The same things were measured in two ways. Each way mixes the same 10 hidden numbers, adds some noise and spreads widely along 6 directions of its own, which tell nothing about the thing.
In the rows, zero is written as 128.
Some things both ways: the first way, then the second way.
[129 123 171 129  83 143 148  95 114  85 133 132 122 135 115 109 135 104
 121  98 140 110 162]
[140 125 180 159 122  86  95 132  78 135 146 123 123 134 158 118 131 168
 113 146 139 101]

[103 139 137  98 135 121 125 169 160 151  92 143 139 148 108 112 120 133
 129 136 121 147  87]
[ 98 106  98  82 148 167 165 134 165 145 108 133 135  95 109 156 138 105
 121  95 149 148]

[124 129 105 131 110 116 134 123 139 122 139 126 132 137 140 128 132 128
 128 137 119 118 135]
[121 127 142 115 127 111 118 149 120 131 142 122 116 132 141 127 126 130
 131 110 133 123]

[175 138  75 194 111 141 152 173  91 145 170 144 141 138 116 156 106 132
 153 151 151 152  97]
[157 126 137 143 109 141  93 137 110 171 114 128 130 150  59  76 112 157
 132 107 121 162]

[113 166 158  94 109 140 143 161 164 142 107 125 138 175 128 139 120 119
 134  99 143 118 112]
[159 134 108 119 141 129 149  89  82 135 130 127 153 112 170 142 138 140
 138 174 135 115]

[119 134 120 153 180 118 145 132  82 132  85 185 141 155 103  77 125 133
 153 169 105 149  67]
[150 125 141 134 124  90 108 145 108 117 129 108 131 125 113  97 132 127
 156 148 113 136]

[129 112 108 150 126 127 134 138  65 159 164 121 135 139 150 178 140 159
 121 139 152 117 117]
[165  96 134 143 112 135 136 110 160 118  99 140 146 106 124 143 127 137
 113 164 119 123]

[114 140  96 140 166 118 141 143 135 149 103 171 145 156 118 107 128 129
 145 165  91 142 108]
[124 142  84 109 121 121 152 123 139 119 149 114 140 117 139 139 129 104
 160 140 126 142]

[135 108 123 131 130 143 106 133  73 154 134 138 118 121 112 142 122 127
 102 117 121 142 145]
[122 100 140 130 123 145 101 148 197 138  96 151 129 152  43 126 121 138
 104  81  92 111]

[130 134 124 105 140 128 129  70  95 121 112 123 114 114 129 107 127 118
 117 114  94 131 147]
[183 121 153 154 129 115  90 139 101 124 121 122 136 150 127  89 122 167
 138 148  84 127]

[ 96 153 146 106 159 116 157 124 168 125  95 142 123 162 135 104 153 117
 127 138  94 114 103]
[125 129 106 129 120 136 155 117 113 112 119 149 152 100 130 139  91 144
 122 174 150 105]

[128 145 159 128 149 133 144 128 134  93 104 138 129 172 114 125 135 114
 135 113 112 124  96]
[ 96 135 137 124 113 134 101 173 130 110 107 156 100 156  92 103  96 124
 139  84 122 127]

[ 91 129 135 131  88 120 153 118 144 157 142 130 125 127 146 115 146 109
 114 129 116 106 167]
[ 86 120 138 114 137  97 151 110 153 107 134 131 135  98 157 185 164  96
 129 132 132  97]

[110 127  87  90 160 126 132 124 143 136 113 125 139 118 120 155 135 151
 131 142 107 155 131]
[108 144 114 152  89 113 120 141 161 111 162 147 118 129 175 144 114 133
 121 128 126 100]

[135 105 167 126 105 155 124 104  79  96 124 134 126 154 114 126 141 106
 110  92 147 118 168]
[152 104 160 136 133 132 128 132 116 154  89 118 110 134 132 133 160 124
 115 112 141 142]

[126 125 174 119 122 140 129 136 117 102 100 146 134 151 104 109 118 129
 133 113 134 123 107]
[170 125 115 118 134 124 156 105 102 132 139  90 150 107 170 139 144 125
 149 176 129 151]

[143 131  57 133 143 120 126 117 124 129 145 125 127 100 152 140 122 146
 149 146 149 144 113]
[156 113 121 157 102 108 103 135 160 108 117 160 138 134 100 110 107 148
 125 150 104  98]

[126 126 117 143 104 123 141 139 124 128 146 134 144 152 134 139 128 128
 128 139 109 110 132]
[134 127 114 107 112 122 161  95 154 123 161 136 148 105 195 187 113 135
 111 150 134  97]

[169 134 131 190 103 157 179 158  52 132 172 157 139 168 130 130 123 142
 153 150 180 140  85]
[138 105 109 134 130 166 121 131 134 138  88 164 143 119  68 105 117 146
 118 134 134 125]

[135 127 110 132 106 135 138 100 127 115 151 125 119 115 129 119 125 114
 134 110 142 143 131]
[127 139  77 124 113 155 127 133 154 110 132 151 138 125 104 117 137 101
 163 135  97 127]

[119 125 143 144 116 139 139 139  96 141 141 141 131 146 131 137 133 134
 124 127 140 111 122]
[146  87 155 139 136 121 149 104 150 126  76 127 141 106 124 161 161 117
 123 133 122 159]

[146 139  92 130 132 132 120 145  84 136 149 144 139 138 152 155 118 172
 157 129 191 117  78]
[167  62 185 133 146 124  98 150  95 150  77 140 118 113 100  88 135 164
 108 114 158 174]

[ 99 139 173 104 116 152 141 102 135 127 113 158 133 157 108 111 133 100
 117  92 103 125 161]
[112 129  94 128 133 155 110 120 128 121 124 148 138 136 107 117 154 120
 154 121 117 142]

[147 129 102 156 104 117 148  99  88 102 134 132 128 119 112  99 124 116
 138 137 133 132 122]
[154 128 173 126 122  92 107 148  88 147 145 109 114 118 154 105 132 140
 134 120 127 136]

[110 151 112 102 139 133 135 158 107 156 104 151 138 143 113 150 134 149
 133 125 151 129 114]
[145 124  87 128 119 120 135 123 119 129 155 148 157  90 122 109 114 145
 135 176 145 109]

[107 134  85 122 141 112 143 126 162 160 153 128 130 122 166 138 133 146
 141 154 122 140 103]
[108 140 118 104 129 139 144 133  93 115 144  94 119 110 180 134 153  98
 168 133 148 183]

[110 127 143 132 172 126 140 189 115 177  97 149 134 171 112 128 129 141
 122 168  99 152  74]
[ 90 122 100  96 129 160 163 133 186 123 103 132 137 117  91 167 109 108
 114 115 128 108]

[ 95 133 150  97 144 116 122 176 163 162  97 108 137 163 121 160 133 133
 112 129 103 132 103]
[148 127 168 148 118 103 109 130 113 139 123 117 128 142 129 129 109 165
 101 147 124  88]

Other things, the second way, with their names:
(335): [145 129  84 106 131 144 144 144 123 131 133 118 131 112 141 112 124 119
 151 141 137 146]
(281): [124 153  82 106 123 149 127 146 100 129 175 123 134 122 140 104 111 137
 147 153 140 107]
(47): [177 108 172 181 126  79 142  93 142 112  76 124 150 124 136 164 153 128
 123 167  81 109]
(478): [140 129  86 118 125 155 147 139 143 127 129 133 157  92  77 106 121 117
 157 149 102 142]
(518): [159 110 112 140 125 139 133 111 122 129 123 157 158 119 110 126 109 162
 117 164 126 108]
(182): [107 111 120 118 134 151 160 117 133 132 137 161 147 108 154 172  94 164
  88 130 160 105]
(400): [ 98 125 126  79 128 160 107 135 120 153 150 153 122 130 129 127  98 163
  93 107 167  88]
(595): [105 144 103 108 135 140 153 111 140 114 126 136 145 130 126 164 122 116
 133 140 113  83]
(137): [119 100  76 116 125 174 145 126 201 121  99 180 154 109  78 143 112 128
 113 119 114 116]
(551): [166 100 112 130 136 161 132 136 123 169  85 136 137 112  75  95 130 143
 118 130 142 146]
(687): [133 115 166 140 124 108 127 126 127 136 120 111 119 126 151 149 156 125
 124 116 126 145]
(696): [147  99 139 160 122  98 107 139 157 107  94 141 123 125 130 118 161 112
 150 113 102 170]
(187): [151 157 125 105 109 116 187  94  95 130 145  76 141  78 214 170 139  91
 161 174 138 162]
(591): [108  95 145 128 128 122 109 152 199 102  76 174 109 147  89 143 141 102
 128  68  91 125]
(418): [122 139 126 110 142 129 143 127  93 123 146 105 127 134 171 148 134 129
 139 140 138 123]
(472): [ 94 144 126 109 137 112 153 149  96 108 196 113 126  75 236 154 141 120
 141 150 151 115]
(340): [153 118 127 105 131 136 151 113  92 161 127  97 138  96 155 131 129 141
 119 154 171 151]
(195): [115 113 138 154  99 128 104 140 152 136 138 155 122 130 120 130 108 164
  85 127 155  91]
(622): [131 138 122 123 127 119 121 148 121 113 138 119 119 131 142 119 147 107
 156 132 111 116]
(474): [118 127 122 144 123 123 147 129 163 123 113 114 136 125 127 155 130 119
 126 126 111 130]
(471): [126 136 119 110 144 129 114 128  98 106 114  97 130 163 116 112 133 116
 182 120 105 188]
(630): [180 107 179 148 122 108 135  90 117 118  86 117 138 125 168 162 143 137
 112 174 112 112]
(642): [142 122 124 153 141 122 123 157 122 122 108 107 130 138  90 101 147 118
 160 126  96 159]
(682): [114 124 165 150 121  97 110  99 129  97 138 131 138 137 174 167 145 139
 130 139 105 123]
(388): [111 148 115 116 143 128 136 166  93 126 140  90 113 150 129 115 128 116
 152 127 137 129]
(439): [109 102 108 118 126 140 110 163 156 127 112 143 115 129  85 100 126 120
 146  80 136 183]
(33): [105 118 106 138 118 177 101 140 148 144 112 165 141 137  35 101 105 161
 103 122 134  97]
(297): [121 104 137 129 134 116 150 126 181 103  81 140 129 121 117 168 156  88
 138 107  98 132]
(18): [102 151 122  89 125 151  82 179  73 143 161 125 105 141 120  65  92 155
 139 104 153 125]
(91): [137 101 171 117 148 149 132 127 109 140  96 120 117 112 170 147 171 120
 128  97 126 178]
(654): [170  96  84  79 149 170 163 101 133 167 106 138 164  77 128 129 126 143
 115 150 152 146]
(294): [122 127 199 157 113  82 117 140 114 128 153 112  92 121 252 167 167 130
 108 112 137 116]
(333): [114 116 139 145 114 123 109 128 155 119 127 155 127 139 104 142 144 127
 120 119 116  97]
(160): [119 150  63 124 125 139 143 142 137 133 119 141 121 118 130 115 143  95
 155 127 136 116]
(34): [111 124 166 127 134 101  81 176 114 128 140 124  99 158 114 101 132 142
 127  94 122 103]
(718): [114 130 118 110 142 130 133 128 136 122 139 118 138 137 125 148 131 129
 131 130 113 104]
(41): [140 112  92  87 136 170 164 106 139 151 122 131 148  99 142 153 121 135
 111 140 156 131]
(485): [154  98 142 127 130 113 144  86 141 126 127 121 151 104 186 173 152 136
 123 146 126 158]
(543): [114 125 147 124 145 106 108 152 117 145 123 107 115 140  98 109 159 114
 153  85 113 156]
(350): [158 126 137 130 134 111 113 114  80 143 118 106 146 141 104 101 110 162
 137 154 133 145]
(459): [122 109  92 105 126 148 150 130 193 134 102 136 138 131  83 147 112 117
 125  98 120 143]
(691): [115 121  99 118 127 112 131 106 161 134 150 145 146 130 138 160 117 151
 103 140 142  75]
(738): [ 94 122  94  97 125 132 127 136 158 118 142 169 134 130 103 137  95 134
 124 107 139 103]
(278): [139 139 157 197 115 103 112 131 110 119 151 116 133 142 172 139 131 168
 111 164 108  88]
(279): [115 123 134 137 113 116 159 104 164 105 121 165 139 115 162 193 117 125
 101 142 123  70]
(180): [146  89 159 171 119 108 131 121 193 122  82 137 127 131 132 172 156 126
  97 123 104 114]
(176): [124 142  60 120 118 116 134 131 170  99 138 153 153 135  76 121 103 114
 159 149  95  87]
(649): [106 140 136 103 129 113 117 146 102 114 159 116 120 130 146 126 119 129
 143 131 135 113]
(651): [137 127 144 108 136 137 139 145 136 140 103  96 116 134 117 137 147 101
 143 101 102 150]
(453): [108 133 135 141 131 107 111 155 114  96 158 151 139 136 122 122  92 162
 128 147 109  76]
(218): [103 135 148 120 126 107 122 150 119 103 130 130 108 121 166 137 136 108
 137 124 126 104]
(206): [107 143 131 109 120 117 101 174 112 152 149  96 105 150  88  87 109 131
 145  87 139 151]
(213): [151 132 124 118 137 136 151 138  88 153 131 113 126 117 151 125 124 138
 123 143 150 113]
(694): [159 101  84 121 142 155 110 121 155 134 110 150 170 130  45  91 115 154
 148 129  86 160]
(606): [140  97 110 148 135 164 148 122 147 154  71 167 140 105  99 134 137 137
  99 125 145 123]
(550): [143 121 139 157 130 119 112 149 100 136 130 118 112 132 148 109 172 123
 145 123 127 149]
(392): [111 130 145 146 120  97 113 154 120 101 126 128 112 137 134 121 138 111
 156 116 114 142]
(548): [134 109 132 136 152 104 120 146 157 112  80 146 134 133  77 121 152 109
 148 109  76 116]
(678): [161 113 131 130 142 138 146 116  80 154 104 101 142 106 136 115 143 137
 141 148 151 184]
(164): [143 147 116 139 113 113 103 146 106 108 140 112 128 158 100  93 117 126
 167 147 100 127]
(390): [144 125 146 132 136 110 119 141 118 126 102 112 133 133  94 113 129 129
 138 140 104 115]
(552): [130 139 125 123 119 149 128 134 107 141 119 133 120 106 141 118 149 111
 136 137 136 116]
(427): [157 131 175 115 148 103 116 166  61 168 116  81 103 133 131  92 131 143
 123 124 146 120]
(756): [126 130 120 133 109 103 112 167 163 114 130 120 109 148 108 111 127 101
 160  96  99 146]
(89): [135 127  82 130 121 162 155 142 150 139 106 143 128  95 142 128 126 120
 115 148 148 105]
(407): [110 125 122 141 126 148 124 121 134 126  89 147 138 118  87 123 142 115
 141 118 116 146]
(36): [173  99 174 170 118 124 103 131 114 147  89 114 124 145  98 105 152 144
 127 123 115 172]
(417): [124 150 176 141  95 113 105 123  79 132 152  98 115 150 136 125 122 139
 135 140 139 133]

Some of these things the first way, each followed by its name:
[131 145 164 116 174 159 130 153  71 163  73 162 113 160  97 112 124 112
 120 113 129 157 104] | (595)
[126 124 119 128 138 120 124 131 141  96 108 141 142 139 107 117 118 128
 137 137 110 133 108] | (756)
[126 125  94 133 156 128 139 113  59 167 131 152 135 148 139 122 140 136
 126 151 125 152 118] | (622)
[108 151 119  95 170 130 150 135 145 123  56 163 144 162  95  92 137 114
 156 152 112 175 106] | (160)
[118 142 125 131 106 135 144 144 127 150 122 143 133 136 114 118 120 117
 124 132 116 129 146] | (543)
[148 137 146 120  95 163 154 132  93 113 138 130 124 149 119 139 135 123
 125 107 179 138 146] | (606)
[134 124 122 101  97 126 141 124 143  89 129 110 144 127 111 120 115 142
 151 134 153 169  81] | (294)
[134 131 156 112 106 147 126 111 115  94 121 132 119 122 107 119 121 117
 124  99 146 128 138] | (137)
[104 109 106 128 121 124 146 131 130 138 150 141 148 148 137 148 150 143
 117 155 110 127 145] | (195)
[102 130 146  74 150 140 122 106  91 141  87 133 118 165 118 138 163 111
  80 100 104 116 180] | (213)
[ 95 121 110  71 146 139  87 116 146 161 120 128 109 111 130 154 137 122
  95  82 131 136 155] | (333)
[112 136 143 123 149 128 126 175 148 124  83 152 144 156  81 126 120 127
 133 139  96 139 104] | (206)
[131 126  80 141 146 120 135  89 104 145 134 145 113 114 151  89 132 119
 132 152 114 136 133] | (297)
[149 148 110 127  96 133 166 135 124 149 180 124 113 134 176 140 127 154
 125 144 151 113 116] | (453)
[135 135  87 166 106 115 163 146 152 120 166 160 156 152 148 123 120 152
 170 173 125 125  99] | (439)
[116 124 159 110  80 128 148 112 146  95 133 110 139 150 134 136 142 121
 116 109 126  91 162] | (335)
[126 143 112 116 128 120 143 113 146 123 123 111 125 118 135 121 122 126
 137 127 121 140 113] | (18)
[146 135 122 133  80 136 188 109  55 128 168 132 130 122 143 121 138 158
 134 155 162 132 125] | (472)
[126 132 163 136 136 128 134 155 151 104 111 156 139 170 108 106 114 121
 147 130 119 137  72] | (164)
[130 127 136 131 120 139 136 129 111 152 131 147 119 136 133 103 121 124
 122 140 116 135 134] | (718)
[147 144  79 121  89 123 151 125 191 121 181 121 112 113 178 124 119 138
 135 147 144 124 125] | (182)
[136 131 121 128 118 127 123 113 125 108 134 132 129 137 136 121 121 122
 139 113 136 123 115] | (591)
[123 136 121 119 123 125 140 116 148 118 136 125 115 140 144 120 137 118
 121 123 128 128 123] | (279)
[152 150  80 127 175 145 138 154  93 148 127 153 121 119 132 140 113 162
 159 147 171 162  70] | (392)
[153 126  66 115 146 140 101 145  70 191 143  93 102  87 146 181 120 146
 109 126 162 155 135] | (651)
[113 140 156 103 103 137 139 134 146 102 116 131 151 149 116 149 126 145
 145 102 142 108 124] | (696)
[128 143 112 130 137 129 149 127 128 131 119 151 127 134 131 109 125 128
 144 144 126 139 114] | (678)
[120 122 124 111 117 128 120 107 147 108 118 126 121 111 117 107 122 112
 124 117 118 137 136] | (687)
[131 140  90 166 146 114 156 148  98 155 127 116 128 124 121 144 132 132
 141 157 128 148  86] | (187)
[120 135 130  89 123 123 117 139 141 127  89  93 111 120 127 124 129 117
 119 115 147 134 123] | (427)
[ 79 115 189 142 167 130 127 142 103 143 102 164 144 198  80 146 158 105
  88 106  60 114 129] | (417)
[106 118 100 146 122  91 145 115 159 153 157 103 134 153 182 125 145 125
 131 160  99 118 102] | (630)
[167 141  55 177 103 139 155 129  99 149 178 133 116 103 168 136 117 132
 149 160 160 122 159] | (176)
[117 148 126 142 132 111 164 181 112 173 129 149 149 168 111 122 132 147
 133 163 112 151  54] | (478)
